The rows of each matrix lie in a flat space through zero, up to rounding. After each matrix: how many dimensions does the smallest such space have?
(in the rows, 128 means zero)

[[ 80 135 147 154  93 103 157  76 133  27 176 158 104  58 182 120 117 208
  111 150  85  99]
 [135 201 158 135 139 120 129 127 150 124  90 157 111 139 130 126 158 160
  131 174  99  90]
 [147 158 133 148 104 178 137 110 127 134  54 135 137 163 119  92  69 110
  165 117 131 147]
 [154 135 148 130 161  67 128 117 141 165 178 123  93  97 163 166 219 176
   78 173 120  35]
 [ 93 139 104 161 134 143 126 113 129  76 131 146 110  93 127 139  99 140
  155 145 125 179]
 [103 120 178  67 143  81 118 112 138 118 168 133  93 119 142 170 197 151
   78 167 110  79]
 [157 129 137 128 126 118 137 140 128 180 131 111 131 139 136 121 149 134
  114 120 132  87]
 [ 76 127 110 117 113 112 140 213 127 134 185 116 151 108 104 116 134 141
  131  94 116 168]
 [133 150 127 141 129 138 128 127 132 120 105 139 130 134 124 120 119 130
  141 135 123 132]
 [ 27 124 134 165  76 118 180 134 120 125 223 105  65  28 164 133 100 217
  129 121 110 154]
 [176  90  54 178 131 168 131 185 105 223 120  79 172 147  97 101  79  70
  167  57 184 184]
 [158 157 135 123 146 133 111 116 139 105  79 154 143 160 119 123 138 113
  133 149 119 113]
 [104 111 137  93 110  93 131 151 130  65 172 143 164 119 133 112 148 145
   99 111  98 111]
 [ 58 139 163  97  93 119 139 108 134  28 147 160 119 104 140 120 112 166
  120 140  84 140]
 [182 130 119 163 127 142 136 104 124 164  97 119 133 140 143 112 114 123
  135 121 143  97]
 [120 126  92 166 139 170 121 116 120 133 101 123 112 120 112 137  78 102
  171 127 155 197]
 [117 158  69 219  99 197 149 134 119 100  79 138 148 112 114  78  19 124
  206  96 136 219]
 [208 160 110 176 140 151 134 141 130 217  70 113 145 166 123 102 124 111
  149 118 150  95]
 [111 131 165  78 155  78 114 131 141 129 167 133  99 120 135 171 206 149
   83 169 112  82]
 [150 174 117 173 145 167 120  94 135 121  57 149 111 140 121 127  96 118
  169 160 135 151]
 [ 85  99 131 120 125 110 132 116 123 110 184 119  98  84 143 155 136 150
  112 135 127 139]
 [ 99  90 147  35 179  79  87 168 132 154 184 113 111 140  97 197 219  95
   82 151 139 131]]
 | 7

[[114 128 110 122 100 116 132 131 140 158 107 111 104 132 130 128 119 144
  143 128 125 146]
 [128 138 144 137 143 133 133 139 111 119 152 126 152 130 128 124 119 114
  100 140 135 132]
 [110 144 135 141 160 122 158 160 115 132 179 128 179 132 146 127 107 118
   56 159 136 141]
 [122 137 141 132 129 132 128 136 115 131 135 116 133 129 124 122 115 120
  118 136 133 136]
 [100 143 160 129 174 145 135 145 113 122 154 124 148 109 128 124 103 112
   91 152 136 116]
 [116 133 122 132 145 120 148 145 130 134 153 133 154 129 143 131 120 129
   89 144 129 134]
 [132 133 158 128 135 148 108 119 110 111 121 121 117 120 109 121 124 111
  146 124 133 116]
 [131 139 160 136 145 145 119 131 102 109 144 123 142 125 117 120 119 106
  116 135 137 123]
 [140 111 115 115 113 130 110 102 148 123  91 138  92 121 121 134 150 141
  180 103 119 110]
 [158 119 132 131 122 134 111 109 123 102 120 142 125 132 118 129 151 121
  153 109 126 115]
 [107 152 179 135 154 153 121 144  91 120 149 104 140 117 112 114  93  99
  103 151 143 129]
 [111 126 128 116 124 133 121 123 138 142 104 118  98 116 122 128 120 137
  153 125 125 123]
 [104 152 179 133 148 154 117 142  92 125 140  98 129 116 109 112  91 101
  114 149 143 131]
 [132 130 132 129 109 129 120 125 121 132 117 116 116 133 119 123 125 126
  144 124 130 137]
 [130 128 146 124 128 143 109 117 121 118 112 122 109 119 113 124 127 120
  154 121 130 117]
 [128 124 127 122 124 131 121 120 134 129 114 128 112 123 124 129 131 132
  147 121 126 122]
 [119 119 107 115 103 120 124 119 150 151  93 120  91 125 127 131 130 149
  164 117 121 131]
 [144 114 118 120 112 129 111 106 141 121  99 137 101 126 120 132 149 136
  171 106 121 115]
 [143 100  56 118  91  89 146 116 180 153 103 153 114 144 154 147 164 171
  150 106 109 136]
 [128 140 159 136 152 144 124 135 103 109 151 125 149 124 121 121 117 106
  106 139 137 122]
 [125 135 136 133 136 129 133 137 119 126 143 125 143 130 130 126 121 121
  109 137 132 133]
 [146 132 141 136 116 134 116 123 110 115 129 123 131 137 117 122 131 115
  136 122 133 133]]
 | 4

[[139 113 113 163 144 126 148 135 145 160 103 135 122 137 129 135 131 157
  120 113 140 151]
 [113  98 116 152 124 136 138 145 146 177  72 137 107 120 105 140 143 162
  127 100 139 148]
 [113 116  87 161 107 125 159 110 144 151 121 110 137 136 161 111 142 151
  102 119 135 154]
 [163 152 161 118 164 122 119 142 132 117 152 138 139 139 122 154 110 113
  133 136 122 120]
 [144 124 107 164  68 137 132 115 107 130 132 160  79 113 162 110 161 131
  133 123 150 107]
 [126 136 125 122 137 126 135 130 120 117 138 126 124 130 126 124 123 133
  125 127 125 125]
 [148 138 159 119 132 135 106 144 130 134 126 148 120 121 113 155 128 108
  143 129 125 116]
 [135 145 110 142 115 130 144 122 120 124 149 131 115 129 153 122 137 128
  116 124 129 127]
 [145 146 144 132 107 120 130 120 134 117 160 129 137 135 158 134 136 122
  117 136 132 109]
 [160 177 151 117 130 117 134 124 117  88 198 131 135 141 162 136 122 111
  114 142 122  98]
 [103  72 121 152 132 138 126 149 160 198  37 134 118 118  83 145 140 164
  137  99 140 162]
 [135 137 110 138 160 126 148 131 129 131 134 124 131 140 130 128 117 137
  118 123 124 148]
 [122 107 137 139  79 124 120 115 137 135 118 131 127 122 144 121 150 137
  129 131 144 110]
 [137 120 136 139 113 130 121 129 135 141 118 140 122 124 131 136 138 127
  133 126 136 124]
 [129 105 161 122 162 126 113 153 158 162  83 130 144 131  85 161 117 141
  139 119 129 140]
 [135 140 111 154 110 124 155 122 134 136 145 128 121 136 161 127 142 146
  104 118 135 130]
 [131 143 142 110 161 123 128 137 136 122 140 117 150 138 117 142 110 122
  123 131 115 134]
 [157 162 151 113 131 133 108 128 122 111 164 137 137 127 141 146 122  80
  137 146 115 117]
 [120 127 102 133 133 125 143 116 117 114 137 118 129 133 139 104 123 137
  121 131 128 136]
 [113 100 119 136 123 127 129 124 136 142  99 123 131 126 119 118 131 146
  131 124 136 138]
 [140 139 135 122 150 125 125 129 132 122 140 124 144 136 129 135 115 115
  128 136 121 134]
 [151 148 154 120 107 125 116 127 109  98 162 148 110 124 140 130 134 117
  136 138 134  87]]
 | 7

[[149 115 147 119 129 138 136 129 126 121 134 139 156 132 143 133  99 126
  127 146 134 142]
 [115 174 107 134 123  91 131 144 122 133 146 159  80 116 122 156 142 159
  122 116 113 132]
 [147 107 158 133 126 144  97 111 127 112 106 113 155 124 114 120 105  98
  149 142 139 116]
 [119 134 133 135 120 131 115 135 126 121 128 136 112 115 127 138 116 125
  117 121 135 123]
 [129 123 126 120 137 133 152 139 135 132 148 142 142 137 145 133 129 143
  112 134 141 145]
 [138  91 144 131 133 167  98 111 134 118 105  98 166 123 128 105  98  85
  122 134 140 107]
 [136 131  97 115 152  98 192 121 150 148 133 110 132 170 135 131 189 171
  146 128 119 146]
 [129 144 111 135 139 111 121 121 134 133 119 116 113 129 115 137 146 135
  136 119 118 115]
 [126 122 127 126 135 134 150 134 129 134 127 116 122 138 144 136 132 140
  119 117 134 136]
 [121 133 112 121 132 118 148 133 134 137 148 142 133 137 128 120 153 144
  126 134 127 140]
 [134 146 106 128 148 105 133 119 127 148 128 111 124 143 111 122 170 142
  153 125 110 127]
 [139 159 113 136 142  98 110 116 116 142 111 106 102 129 105 138 149 134
  158 115  99 114]
 [156  80 155 112 142 166 132 113 122 133 124 102 201 149 138  87 113  98
  145 155 136 140]
 [132 116 124 115 137 123 170 129 138 137 143 129 149 154 136 118 159 149
  138 140 136 151]
 [143 122 114 127 145 128 135 115 144 128 111 105 138 136 139 137 120 127
  120 125 120 116]
 [133 156 120 138 133 105 131 137 136 120 122 138  87 118 137 181 112 154
  111 111 128 122]
 [ 99 142 105 116 129  98 189 146 132 153 170 149 113 159 120 112 218 179
  147 129 137 167]
 [126 159  98 125 143  85 171 135 140 144 142 134  98 149 127 154 179 179
  138 119 120 144]
 [127 122 149 117 112 122 146 136 119 126 153 158 145 138 120 111 147 138
  153 152 139 158]
 [146 116 142 121 134 134 128 119 117 134 125 115 155 140 125 111 129 119
  152 141 123 136]
 [134 113 139 135 141 140 119 118 134 127 110  99 136 136 120 128 137 120
  139 123 145 120]
 [142 132 116 123 145 107 146 115 136 140 127 114 140 151 116 122 167 144
  158 136 120 134]]
 | 8

[[ 96 141 115 145 132 129 132 146 133 153 117 146 122 116 139 143 142 120
  137 124 138 135]
 [141  95 128 129 121 134 140 112 113 119 127 129 127 132 132 129 114 138
  127 133 112 116]
 [115 128 115 144 108 135 119 126 135 125 115 116 125 115 139 138 127 106
  117 126 145 133]
 [145 129 144 103 120 128 122 120 139 105 133 129 132 127 142 130 124 115
  131 126 151 135]
 [132 121 108 120  95 114 127 128 127 135 135  96 141 119 131 129 140 124
  111 124 111 128]
 [129 134 135 128 114  82 125 121 130 126 139 125 132 177 127 129 106 135
  149 134 139 130]
 [132 140 119 122 127 125 123 125 119 133 130 127 124 149 141 130 146 125
  105 141 109 139]
 [146 112 126 120 128 121 125 100 122 134 157 127 134 105 123 143 114 117
  147 124 120 125]
 [133 113 135 139 127 130 119 122 111 142 118  99 146 103 105 139 137 112
   98 112 135 124]
 [153 119 125 105 135 126 133 134 142 102 150 103 137  89 130 131 154 149
  131 119  98 143]
 [117 127 115 133 135 139 130 157 118 150  51 125 113 126 126 146 112 134
  124 119 151 126]
 [146 129 116 129  96 125 127 127  99 103 125  52 135 129 161 127 113 138
  110 140 130 117]
 [122 127 125 132 141 132 124 134 146 137 113 135 139  98  97 137 117 133
  135 109 114 108]
 [116 132 115 127 119 177 149 105 103  89 126 129  98 163 104  98 132 185
  101 177 108 116]
 [139 132 139 142 131 127 141 123 105 130 126 161  97 104 119 136 125 112
  121 129 132 125]
 [143 129 138 130 129 129 130 143 139 131 146 127 137  98 136  90 104 117
  135 117 126 124]
 [142 114 127 124 140 106 146 114 137 154 112 113 117 132 125 104  97 129
  119 130 126 141]
 [120 138 106 115 124 135 125 117 112 149 134 138 133 185 112 117 129 142
  135 138 102 122]
 [137 127 117 131 111 149 105 147  98 131 124 110 135 101 121 135 119 135
  118 138 125 108]
 [124 133 126 126 124 134 141 124 112 119 119 140 109 177 129 117 130 138
  138 134 137 133]
 [138 112 145 151 111 139 109 120 135  98 151 130 114 108 132 126 126 102
  125 137 149 115]
 [135 116 133 135 128 130 139 125 124 143 126 117 108 116 125 124 141 122
  108 133 115 100]]
 | 18

[[128 121 113 123 104 149 123 145 112 121 125 106 155 115 114 131 121 144
  120 131 145 118]
 [121 101 155 124 114 127 167  98 113  83 125 132 164 126 145 136 138  97
  142 109 135 136]
 [113 155  86 162 138 145 103 100 147 169 143 136  90  93 131  89 195 120
  139 147 135  96]
 [123 124 162 199 141 131 143 100 147 136 127 101  98 110 138 135 151 128
  144 138 120 134]
 [104 114 138 141 149 138 129 149 131 134 125 111 110 118 141 110 147 124
  145 131 142 119]
 [149 127 145 131 138  86 137 117 153 114 125 107 117 139 135 107 121 158
  110  96  99 101]
 [123 167 103 143 129 137 149 137 135 129 124 127 114 111 122 115 133 150
  117 154 124 111]
 [145  98 100 100 149 117 137 119 141 131 136 124 139 130 140  94 151 122
  132 121  99 144]
 [112 113 147 147 131 153 135 141 150 118 118 113  92 136 107 136 137 131
  115 139 164 105]
 [121  83 169 136 134 114 129 131 118  67 109 162 103 148 138 138 131 126
  137 113 153 103]
 [125 125 143 127 125 125 124 136 118 109 144 169 119 135 119 152 107 142
  126 129 144 145]
 [106 132 136 101 111 107 127 124 113 162 169  58 186 121 127 121 104 158
  141 135 108 136]
 [155 164  90  98 110 117 114 139  92 103 119 186 154 158 105 148  62 147
   95 134 107 171]
 [115 126  93 110 118 139 111 130 136 148 135 121 158 157 131 127 128 113
  134 129 127 136]
 [114 145 131 138 141 135 122 140 107 138 119 127 105 131 134 150 110 156
  122 158 117 126]
 [131 136  89 135 110 107 115  94 136 138 152 121 148 127 150 123 151 171
  132 132  95  87]
 [121 138 195 151 147 121 133 151 137 131 107 104  62 128 110 151 109 151
  114 146 143  96]
 [144  97 120 128 124 158 150 122 131 126 142 158 147 113 156 171 151 114
  146 127 127 158]
 [120 142 139 144 145 110 117 132 115 137 126 141  95 134 122 132 114 146
  142 171 114 136]
 [131 109 147 138 131  96 154 121 139 113 129 135 134 129 158 132 146 127
  171 144 109 115]
 [145 135 135 120 142  99 124  99 164 153 144 108 107 127 117  95 143 127
  114 109 108 119]
 [118 136  96 134 119 101 111 144 105 103 145 136 171 136 126  87  96 158
  136 115 119 153]]
 | 15

[[111 114  99 166 163 137 142 129 157 139 141 130 148 120 143 144 121 110
  118 124 117 121]
 [114 104 135 134 120 109 135 119 104 130 103 149 110 120 156 130 127 143
  133 122 126 114]
 [ 99 135 128 137  92 126 116 132 120 132 116 148 126 115 147 138 130 149
  134 148 106 124]
 [166 134 137  67  98 137 119 116 113  99 136  98 113 118 106  88 141 126
  119 106 125 160]
 [163 120  92  98 149 133 118 123 181 145 174 117 123 142 119  95 125 132
  122 118 140 138]
 [137 109 126 137 133 116 127 134 152 113 136 141 132 131 123 110 135 116
  109 103 150 142]
 [142 135 116 119 118 127 114 119 138 115 141 129 136 132 129 114 133 129
  113 115 127 144]
 [129 119 132 116 123 134 119 146 136 101 126 130 126 127 116 113 144 131
  121 114 128 132]
 [157 104 120 113 181 152 138 136 134 126 143 109 150 129 108 146 121  99
  138 125 143 124]
 [139 130 132  99 145 113 115 101 126 173 140 116 116 154 135 117 128 153
  145 152 126  97]
 [141 103 116 136 174 136 141 126 143 140 111 120 142 144 151 150 114 117
  128 121 135 132]
 [130 149 148  98 117 141 129 130 109 116 120  81 124 115 112 113 141 119
  121 116 104 138]
 [148 110 126 113 123 132 136 126 150 116 142 124 117 124 108  96 136 114
  119 117 143 152]
 [120 120 115 118 142 131 132 127 129 154 144 115 124 110 134 132 122 130
  139 136 113 108]
 [143 156 147 106 119 123 129 116 108 135 151 112 108 134  88 106 132 129
  140 140 140 114]
 [144 130 138  88  95 110 114 113 146 117 150 113  96 132 106  55 156 140
  106 106 130 144]
 [121 127 130 141 125 135 133 144 121 128 114 141 136 122 132 156 116 125
  140 139 134 131]
 [110 143 149 126 132 116 129 131  99 153 117 119 114 130 129 140 125 143
  147 143 123  93]
 [118 133 134 119 122 109 113 121 138 145 128 121 119 139 140 106 140 147
  120 125 117 117]
 [124 122 148 106 118 103 115 114 125 152 121 116 117 136 140 106 139 143
  125 127 122 120]
 [117 126 106 125 140 150 127 128 143 126 135 104 143 113 140 130 134 123
  117 122  91 130]
 [121 114 124 160 138 142 144 132 124  97 132 138 152 108 114 144 131  93
  117 120 130 135]]
 | 12

[[152 118 123 136 116 129 146 129 165 136 110 139 152 120 121 116 146 132
  123 142 126 151]
 [118 135 130 118 138 135 123 135 107 127 139 125 119 123 119 140 104 125
  121 120 134 115]
 [123 130 127 125 131 127 128 133 113 127 134 127 120 130 129 129 120 125
  129 123 131 118]
 [136 118 125 126 128 117 143 126 142 124 127 127 134 130 124 130 153 133
  132 133 119 140]
 [116 138 131 128 131 135 113 130 107 129 133 126 117 129 133 128 104 123
  127 120 136 111]
 [129 135 127 117 135 144 133 145 113 135 133 133 129 111 107 137  92 123
  109 124 142 118]
 [146 123 128 143 113 133 129 119 168 136 106 137 152 123 129 115 146 132
  125 142 125 153]
 [129 135 133 126 130 145 119 126 138 132 124 130 140 113 113 139 111 129
  114 130 133 136]
 [165 107 113 142 107 113 168 138 164 138 106 145 147 133 133  94 166 129
  134 145 124 147]
 [136 127 127 124 129 135 136 132 138 131 126 132 139 116 113 134 123 129
  118 132 130 136]
 [110 139 134 127 133 133 106 124 106 126 136 122 114 132 137 132 109 125
  130 119 132 112]
 [139 125 127 127 126 133 137 130 145 132 122 133 141 118 115 131 129 130
  119 134 129 141]
 [152 119 120 134 117 129 152 140 147 139 114 141 143 122 122 110 133 127
  122 138 133 137]
 [120 123 130 130 129 111 123 113 133 116 132 118 122 142 142 133 160 134
  145 128 113 135]
 [121 119 129 124 133 107 129 113 133 113 137 115 122 142 136 140 167 136
  145 128 109 138]
 [116 140 129 130 128 137 115 139  94 134 132 131 110 133 140 116  92 118
  127 117 143  98]
 [146 104 120 153 104  92 146 111 166 123 109 129 133 160 167  92 206 135
  163 142 105 149]
 [132 125 125 133 123 123 132 129 129 129 125 130 127 134 136 118 135 127
  133 129 127 127]
 [123 121 129 132 127 109 125 114 134 118 130 119 122 145 145 127 163 133
  147 129 113 134]
 [142 120 123 133 120 124 142 130 145 132 119 134 138 128 128 117 142 129
  129 135 126 138]
 [126 134 131 119 136 142 125 133 124 130 132 129 133 113 109 143 105 127
  113 126 135 128]
 [151 115 118 140 111 118 153 136 147 136 112 141 137 135 138  98 149 127
  134 138 128 135]]
 | 4

[[157 139 147 112 107 138 111 143 118 197  72 151 152 133 163 160  86  92
  115  73 118 159]
 [139 147 163 146  87 117 141  82  80 116 130 156 114 139 121 123 131 173
  115  86 140 146]
 [147 163  97 204 118  97 179 135 109  83 174  92  99 125  62  96 186 130
  152 183 156  99]
 [112 146 204 134 131 161 176 121 171 109 121 104  97 125 111 138 110 142
  101 185 156 120]
 [107  87 118 131 138  78 132 142 157 136  89  93 165 142 161 125 134 122
  151 103  91 132]
 [138 117  97 161  78  55 109  73  58  84 173 174 150 158 109  87 174 167
  131  58 118 145]
 [111 141 179 176 132 109 196 122 152 120 149 109  97 112 100 116 144 155
  132 178 127 103]
 [143  82 135 121 142  73 122 175 147 173 169 134 167 135 151 125  87 110
  119 157  72  74]
 [118  80 109 171 157  58 152 147 125 129 179  49 105 132 141  90 144 166
  151 217 112  94]
 [197 116  83 109 136  84 120 173 129  44 171  91 221 168  70 126  73  82
  114 167 100  18]
 [ 72 130 174 121  89 173 149 169 179 171  30 114  77 150 200 165 185 140
  142  84 177 191]
 [151 156  92 104  93 174 109 134  49  91 114 111  80 152 141 145 152 189
  147  95 186 122]
 [152 114  99  97 165 150  97 167 105 221  77  80 118 108 195 158  73 114
  148 133 113 142]
 [133 139 125 125 142 158 112 135 132 168 150 152 108 106 127 129 118 101
  114 158 137 143]
 [163 121  62 111 161 109 100 151 141  70 200 141 195 127  63 111 105  69
  122 169  96  53]
 [160 123  96 138 125  87 116 125  90 126 165 145 158 129 111 113 117 125
  133 114  98 100]
 [ 86 131 186 110 134 174 144  87 144  73 185 152  73 118 105 117 137 192
   98 181 160 113]
 [ 92 173 130 142 122 167 155 110 166  82 140 189 114 101  69 125 192 112
  139 105 144 131]
 [115 115 152 101 151 131 132 119 151 114 142 147 148 114 122 133  98 139
  120 130  95  94]
 [ 73  86 183 185 103  58 178 157 217 167  84  95 133 158 169 114 181 105
  130 137 120 173]
 [118 140 156 156  91 118 127  72 112 100 177 186 113 137  96  98 160 144
   95 120 151 163]
 [159 146  99 120 132 145 103  74  94  18 191 122 142 143  53 100 113 131
   94 173 163 109]]
 | 10
